There are 8 hidden switches. A switch that is on adds its own fixed numbers to the row, and there is some noise. The rows also spread widely along 10 directions, which tell nothing about the answers.
Known rows, each followed by its switches (1 for on, 0 for off):
[ -5 -12  -7   3  -6   2 -18  -2  -4  -8   1   9  -4  -7  -8  -5  -5  10
   7 -10  15   1   4  -5   6   9] : 1 0 0 0 1 0 1 1
[  0 -10  -9   0  -6  13 -24   4  -2 -11  11   5   4  -2  -6  -3  -8 -11
  12  -1   5  -3   5  13  -3  -9] : 0 0 0 0 1 0 0 0
[ -3  -6  -1   1  -1   1 -12   2   5 -17   2   5  -2   4   2   8  -6 -13
  -5  -3  -9   0 -15   3   1  -6] : 0 0 0 0 0 0 1 1
[ -4   9 -10   0  -8  -1 -19 -11 -10   7   0   9   6  -3   4 -15  -2   6
  17  -7  -3  -4  10  10  -1  12] : 0 0 0 0 1 0 1 0
[ -7   2  13   2   9  -7 -10  -6 -10   0  -3   4  -2  -3 -12  -3   3  13
   2 -14   7  -6   5   4  -7  15] : 0 0 1 0 0 1 1 0
[ -6  -2   6   3   3   4 -12   3   2 -15  -5   8  -7   5   7   3  -4  -4
  -9 -12 -10   0 -14  -2   9   6] : 0 1 0 0 0 1 1 1
[-10  -2 -11   7   4   1 -13   4 -15   1   4  14  -4  -3  -9  -3   5   8
   6  -3  15  -4   2  -8  -4  -4] : 0 0 0 1 0 1 0 0
[ -3   3 -10   4  -3   9  -7  11 -11  -7   6   8   0   7  -1   3  -4  -7
  13  -2  15  -8   4   9  -8  -8] : 0 0 0 0 0 1 1 1
[-20   9 -11 -10   1   9 -15  -2 -28  -5  -2   7   7  10  -1  -5   2   0
   3  -2 -10  -6 -14   0  -5 -12] : 0 0 1 0 0 0 0 1
[ 11  -8   9   3 -13  31 -14  20  -2 -25   0   4 -13  12   9  -4 -20 -17
  11  -9   2   3   8  13   8   5] : 0 1 1 1 0 0 1 0
[  4   1 -14  -1  -2   1 -18  -5   9   8  -2  18   0  -9  11  -6  -7   3
  10 -10  -7  -2  -2   2   4  10] : 0 1 0 0 0 0 1 1
[  4 -11   9  12   4 -15 -12  -4   8  -9   5   4   0  -8  -6   7  -1  -1
  -6   3  -6  -1  -3   4  -7   0] : 0 0 0 0 0 1 1 0
[ -2   7  -6   7 -10  15  -2  12 -16  -7  -7  13 -13  11  18 -11  -7   4
   8  -3   2   2   2 -11   6  11] : 0 1 0 1 0 1 1 0
[-14  28 -22  -3  -6  -4  -6  -7 -10  11  -7   6   7  12   9  -9   7  -6
  23 -16   7 -15   3  12  -1   8] : 0 0 0 0 1 0 0 0
[ 18 -14  -7   9  -6  -2 -15   0  31  -4  -5  13 -14 -14   8  -3 -15 -14
   4 -12  -3  -1   2   0  11  21] : 1 0 1 0 0 0 0 1
[  6  -3   7   9  12   7 -17  14   6  -1  -4  17  -9  -4  -1   2   1  -3
   0 -11  -8  -2  -1 -10   4   2] : 0 0 0 1 0 1 0 0
[ -1  -5   8   9  -7   2 -14   0  -9 -12  -4   1  -4   4  -3  -8  -7   1
  -2  -4   1   5   5   1   7   9] : 0 0 0 0 0 0 0 0
[  4  -8  -5 -12   6  10 -13  11   5  -2  15  12   6 -10  -3   9  -6  -1
  18   5  -5  -5  -8   4 -22 -17] : 1 1 0 0 1 0 1 0
[-11  -2   7  -9  -2  -4 -18  -9   3 -15   5  -6   1  -2  -1   0  -1  -2
   3  -8  -3   1  -3  16  -5   7] : 1 1 0 1 1 0 0 0
[ -2  -7  -2   6  -5   4 -23   1  -9 -12  10   3   1  -5  -1  -8  -4   1
   4  10  -6   4   4   5  -6  -4] : 0 0 0 1 1 1 0 0
[ -4  -2 -11   3 -11   3 -14  -4  -8 -12   2   5  -1   4   7  -7  -6  -2
   6   1  -2  -5  -4  10  -2   1] : 0 1 1 0 0 1 1 1
[ -4 -11 -12   2  -4 -15 -19 -15   0  -2   7   7   1 -14 -12  -2   0   6
   7   0   9  -6   4   7 -11   1] : 1 0 1 1 0 0 0 0
[ -9  -1  -5  12 -11   4 -20  -5 -19  -4  -9  10  -3   4   0 -17  -3  16
   4  -9   6   5   8  -8  17  14] : 0 0 0 0 1 0 1 1
[ -1  -2  21   9   4 -13 -11   4  -2 -14   5  -4   6   9 -16  13   8   6
   4   1  -1  -8   1  15 -20 -11] : 0 1 1 1 1 0 1 0

New rows, each followed by its switches (1 for on, 0 for off):
[ -7   6 -21 -17   7  16 -12   8  -6  10   6  22  -1 -11   6  -1   0   2
  22  -9  -1  -6  -7  -9 -12  -4] : 1 0 0 1 1 0 1 0
[ -2  -5   4   4  -4  -7  -5   1  -1 -18   6  -1  -5  -1   2   6  -4  -2
  -2   7   0   2  -4   7  -9   1] : 1 0 0 1 0 1 1 1
[-10  10  -2  -5  -9  20  -5  11  -9 -23  -9   3 -12  21  17   2  -9 -21
   6 -20   1   1  -8   6  15   5] : 1 0 0 1 0 0 1 1
[ -3   9 -12 -11  -7   0  -8  -9  -7   3   5   7   5  -7  15  -8  -9  -3
  11   7 -14   0  -4   9 -12   7] : 0 0 0 0 0 0 1 0
[  4  -7 -13   5 -16   0 -20  -6 -11 -11  14   3  10  -1   4  -7 -12  -5
   8  20  -9   2   3  17 -10 -13] : 0 0 0 0 0 0 1 1
[  1   0   4   0  -9   1  -4   2  -2 -18   0   0   0  10   7   2  -9  -6
   2   3  -9  -1  -7  11  -7   1] : 0 1 1 0 0 0 1 1
[  2  -1  -8   5  -7 -25 -18 -21  14  -2   9  -2  10  -9   2  -3   0  -1
   3   7 -10  -9   2  24 -14   6] : 0 1 1 0 0 1 0 1
[  0 -13  -7  -1 -12   5 -18  -9   3 -17   3   5  -4  -7  13  -8 -17  -7
  -7   8 -19  11 -10   1   8   9] : 0 0 0 0 0 0 1 1
[  3  -3   2  -3   5   3 -16   1   6   3   1  13   1  -9  -3   0  -5   8
   7 -13   2   0   3   3  -3  10] : 0 1 0 0 0 0 1 1
[  1   4  -1   0   4  11  -5  18 -12   1  -1  15  -5   5  -3   6  -1   1
  15 -11  10  -7   3  -5  -8  -8] : 1 0 0 1 0 0 1 0
[ -2 -19  26  -1   6  18 -18  16 -13 -27  14  -2  -5  -6 -13   3  -9   6
  -5  11  -4  13   1   0 -13  -6] : 0 0 0 1 1 1 1 0
[-10  -3 -11  -2  -9  17 -21  -3 -19 -13   2   8  -1   7  -2  -8  -8  -8
   7 -11   8  -1  -1   8  11  -3] : 0 0 0 0 0 0 1 0
[ 14   4  11   7  -4   6  -5  15  -7   4   1   4   2  -1  -4  -5  -8   5
  17   2   8   1  22   7 -13   8] : 0 0 0 0 0 0 0 0
[  2  -5  -2  11 -11   1 -13  -1  -4 -14   0   4  -4   9   3  -3  -8  -9
   2  -1  -2   1   0   6   6   0] : 0 0 0 0 0 0 1 0
[-13  -9 -21   4 -18   4 -23 -15 -17 -16   8   2  -1   2   2 -12  -9  -5
   3  -1  11  -1   0  13  10  -2] : 1 0 0 0 0 1 1 1
[ -2   4   4   4  -3  -3 -15   2  -2  -5  -3   6   1   6   4   1   2   6
   7  -6  -7  -3  -1   4  -2   0] : 1 1 0 1 1 0 1 1
[ -7  -2   5   3  -2  -6  -6   4   4 -14  -1   0  -7   2   3   3   1   2
  -1   0  -1   0  -8  -5  -4   5] : 1 1 0 1 1 1 0 0
[ -9  -7   0   4   1   7 -16   2 -10 -17   3   8  -7   3  -4   1  -2  -5
  -2  -8   7   0  -3   1   3  -2] : 0 0 0 1 0 1 1 0
[-11   7  -1  -6  -2  15 -19   7 -18 -11   5   2   1  10   6  -8   0  -3
  10  -2  -8  -4  -3   9  -4  -9] : 1 1 0 1 1 1 0 0
[ -5   3   1  -8   4  -3   6  11  10 -12   3  -2  -1   2  -2  16  -2 -10
   7  -1   6  -5 -11   3 -17  -3] : 1 0 0 0 1 0 0 1
[ -9   1   6 -12   0  -3  -4  -6   3 -14   3  -6   1  -4  -3   1  -4  -5
   4  -1  -2  -2  -5  11 -14  13] : 0 0 1 0 1 0 0 0
[  5  -9 -11  -2  -6  -7 -11 -12  10  -2   2   9  -2 -17   6  -9 -11  -2
   3   7 -12   3  -4  -1  -6  16] : 0 0 1 0 0 0 0 0
[ -9   2 -13 -12  -3   9 -11  -8  -5  -5   1  10  -1  -2   3  -5  -8 -10
  12 -14   4  -5  -5   9  -2   9] : 0 0 1 0 0 0 1 0
[  4  -8   7  13  -7  12 -12  17 -17 -11   1   4  -3  11 -17   1  -6   5
  13 -13  31  -3  20   7   2  -7] : 1 0 0 0 0 0 1 1
[ -5  -4  -5  -8 -17   4 -16  -7  -5 -16   8  -2   1  -5  13 -10 -13   5
   8   9  -6   8   2  13  -7  10] : 1 1 0 1 1 0 1 1
[  1 -10 -10  11   0 -16 -14  -6  18  -5   0  14  -3  -5   0   9   1   1
  -1  -8   3  -5  -8   1   3   2] : 0 1 0 1 0 0 1 1
[ -5  10 -13 -13  -9  17  -6   9 -23   1  10   5   5   2   2  -7  -8   1
  29   3  13  -4  10  11 -18  -5] : 1 0 0 0 1 0 1 0
[ 11  -4  12  14  -4  11  -4  18 -13  -5  -5  11 -13   3   3  -6  -9   8
   5   0  -1   5   7 -16   3   8] : 1 0 0 0 0 1 1 0
[  6  -4 -11   5  -6   8 -18   4   9  -5   0  13  -6  -3   4  -3  -8 -14
   9 -13   5  -2   5   7   8   7] : 0 0 0 1 0 0 0 0
[  5 -17   5   3  -3 -23 -11 -15  26 -14   9  -2   3 -16  -2   8  -5   3
  -4  10 -10   5  -6   9 -14  10] : 0 1 0 0 1 0 1 0
[  3   5   9   2   3  10 -10  14   2  -8   0   3  -2   7   1   3  -5  -9
   6 -12   2  -4   4  13  -2   3] : 0 1 0 0 0 1 0 1
[ -6   4 -12  -6   1   9 -10   2 -12   1   5  12   1  -4   7  -4  -5   0
   9   1  -3  -3  -4   1  -9   0] : 0 0 0 0 0 1 1 1
[ -9   2  -4  -5   9  -9 -11  -7   0   5   0  12   4  -8  -8   5   4   7
   4 -12   6  -5  -6   0  -7   4] : 0 0 0 0 0 0 1 1
[ -2  -2 -25   1 -16   1  -3  -4  -5  -4   3  11  -4  -1  10  -5  -9  -5
  15   3  11  -4  -2   0  -2   1] : 1 0 0 0 0 0 1 0
[ -2 -14  -1 -16   4  10 -26  -4   5 -13  16   5   5 -19  -7   1 -10  -8
   2   4 -10   2  -4  17 -16  -5] : 0 0 1 1 0 0 0 1
[-15  -7  -2   1  -3 -11 -15 -15 -14  -9   0   6   0  -2  -8  -3   3  18
  -2  -2   4  -1  -5  -2  -5   4] : 0 1 1 1 0 0 1 0
[-17  -2   0  -4   2  -5  -9  -6 -12  -9   1   2   3   3  -4   1   2   5
  -5   1  -2   1 -15  -4  -5  -4] : 0 1 0 0 0 0 0 0
[ -8  -8 -15  -8  -5  12 -15   0   2 -11   5  10  -6  -7   5  -2  -9  -8
   5  -6   7   2  -7   2   3   4] : 0 1 0 1 0 0 0 0
[-10  22  13  -5   5   8   2  20 -26  -1  -2  -1  11  23  -7   8   8  11
  21  -8  11 -11   8  11 -22 -12] : 0 1 0 0 1 0 1 1
[ 15  13 -11  13 -12  17  -8  17  -4   3  -9  18  -6  17  22  -8  -9 -20
  19  -9 -11  -6   6   3  11   0] : 0 0 0 0 0 0 1 0
[-11  -6 -12  -7   2   4 -17  -1   3 -10   2  11  -1  -5   0   1  -1   2
   3  -4  -4  -4 -14  -4  -5   1] : 0 1 1 1 1 0 0 1
[ -4 -10  12   3  -3  -4 -11  -3   4 -25   2  -2  -6   5  -5   7  -5  -4
  -5  -5   1   1  -7  10  -2   3] : 0 1 1 1 0 0 1 0
[  8  -7   1  13 -13   0 -14   5  -5  -5   0   2  -3  -2  -5 -10  -7   9
  13   2  11   2  17  -1   0   8] : 1 0 0 0 1 0 0 0
[  1   7 -14 -15  -3  14 -11   0   7  -4   7   9   2  -2  17   1 -12 -26
  14  -5 -14  -4  -9  18  -6   0] : 0 0 0 0 0 0 1 0
[-11  -4  -8  -5   3   4 -16  -4   0  -9  -3  11  -2   1   4   2  -3  -2
  -5 -12  -8   1 -20  -5   8  -1] : 0 1 0 0 0 0 1 1
[  4  16  -6   1  -9   3   1  10  -6   0   1   2   0  10   6  -1  -4 -10
  23  -4  13  -8  13  14 -11   0] : 1 0 0 1 0 0 0 0
[ 11 -14  -3 -16  -4  27 -19   9   9 -14   6  10  -5 -15  15  -8 -24 -11
   2   8 -26  11 -10   1  -3   8] : 0 1 1 0 0 0 0 1
[ -2   7 -16   8  -9   6 -18   1 -12  -5   5  11   2   7  12  -6  -3  -8
  10   4  -7  -5   2  11  -1  -7] : 0 0 0 1 0 1 1 1
[ -8 -13   4   0   2  -6 -25  -8   7 -14  10   1   5  -9  -8   3   1   2
  -4   2  -9   3  -9   7  -6  -4] : 0 1 0 1 1 0 0 0
[  7  -3  19  -8  -1  13  -5  15 -11 -14   6   2  -4  -1   5   3 -11  -2
   2  12 -20  10  -4   0 -16  -6] : 1 0 0 1 0 0 1 0
[ -7  -3   0   5  -3  -2 -12   3 -14 -14   8  -3   4   4  -7   0  -1  -1
   1   8   9  -2   1   9  -9  -8] : 0 0 0 0 0 1 0 1
[ -1  -5   5   8  -8 -13  -3  -2   5 -13   2  -6   1   2  -3   1  -3   5
   1   7   6   2   2   5  -9  10] : 0 1 0 0 1 0 0 0
[-14   4 -10  -7  -8  -9  -3 -11 -11 -13   8  -2   6   1   5   2  -4   0
   2  11   1   2  -8  10 -16   0] : 0 0 0 1 0 0 1 1
[  5  -4   9  10 -11  10  -9  13 -12 -17  -3   4 -10  11   3  -2 -10  -3
   4   0   0   5   4  -1   4   0] : 1 0 0 1 0 0 1 0
[  1  -3  10  13  -5 -19  -2   0  13 -22   3  -7   0  10  -1  14   1 -12
  -5   5  -2  -3  -7  14  -9  -5] : 0 1 0 1 0 0 0 0
[ -4 -11  -7   5   1   6 -43  -4 -12 -11  12   7  14   4 -16  -3   4 -10
   6   1 -17 -13  -6  18  -3 -34] : 0 0 1 0 1 0 0 0
[ -9  -3  -4  -6   2  15 -26   3 -20  -6   0  16  -2   0   2  -3  -3   3
   0  -8 -14   3 -10  -6   6 -10] : 1 0 0 1 0 0 1 1
[-11  12  -1 -16  -1  -8   1 -13  -3   0   4  -1   7  -6   6   1  -3  -2
   7   1  -5  -1  -6  14 -19  12] : 0 0 0 0 0 0 1 0
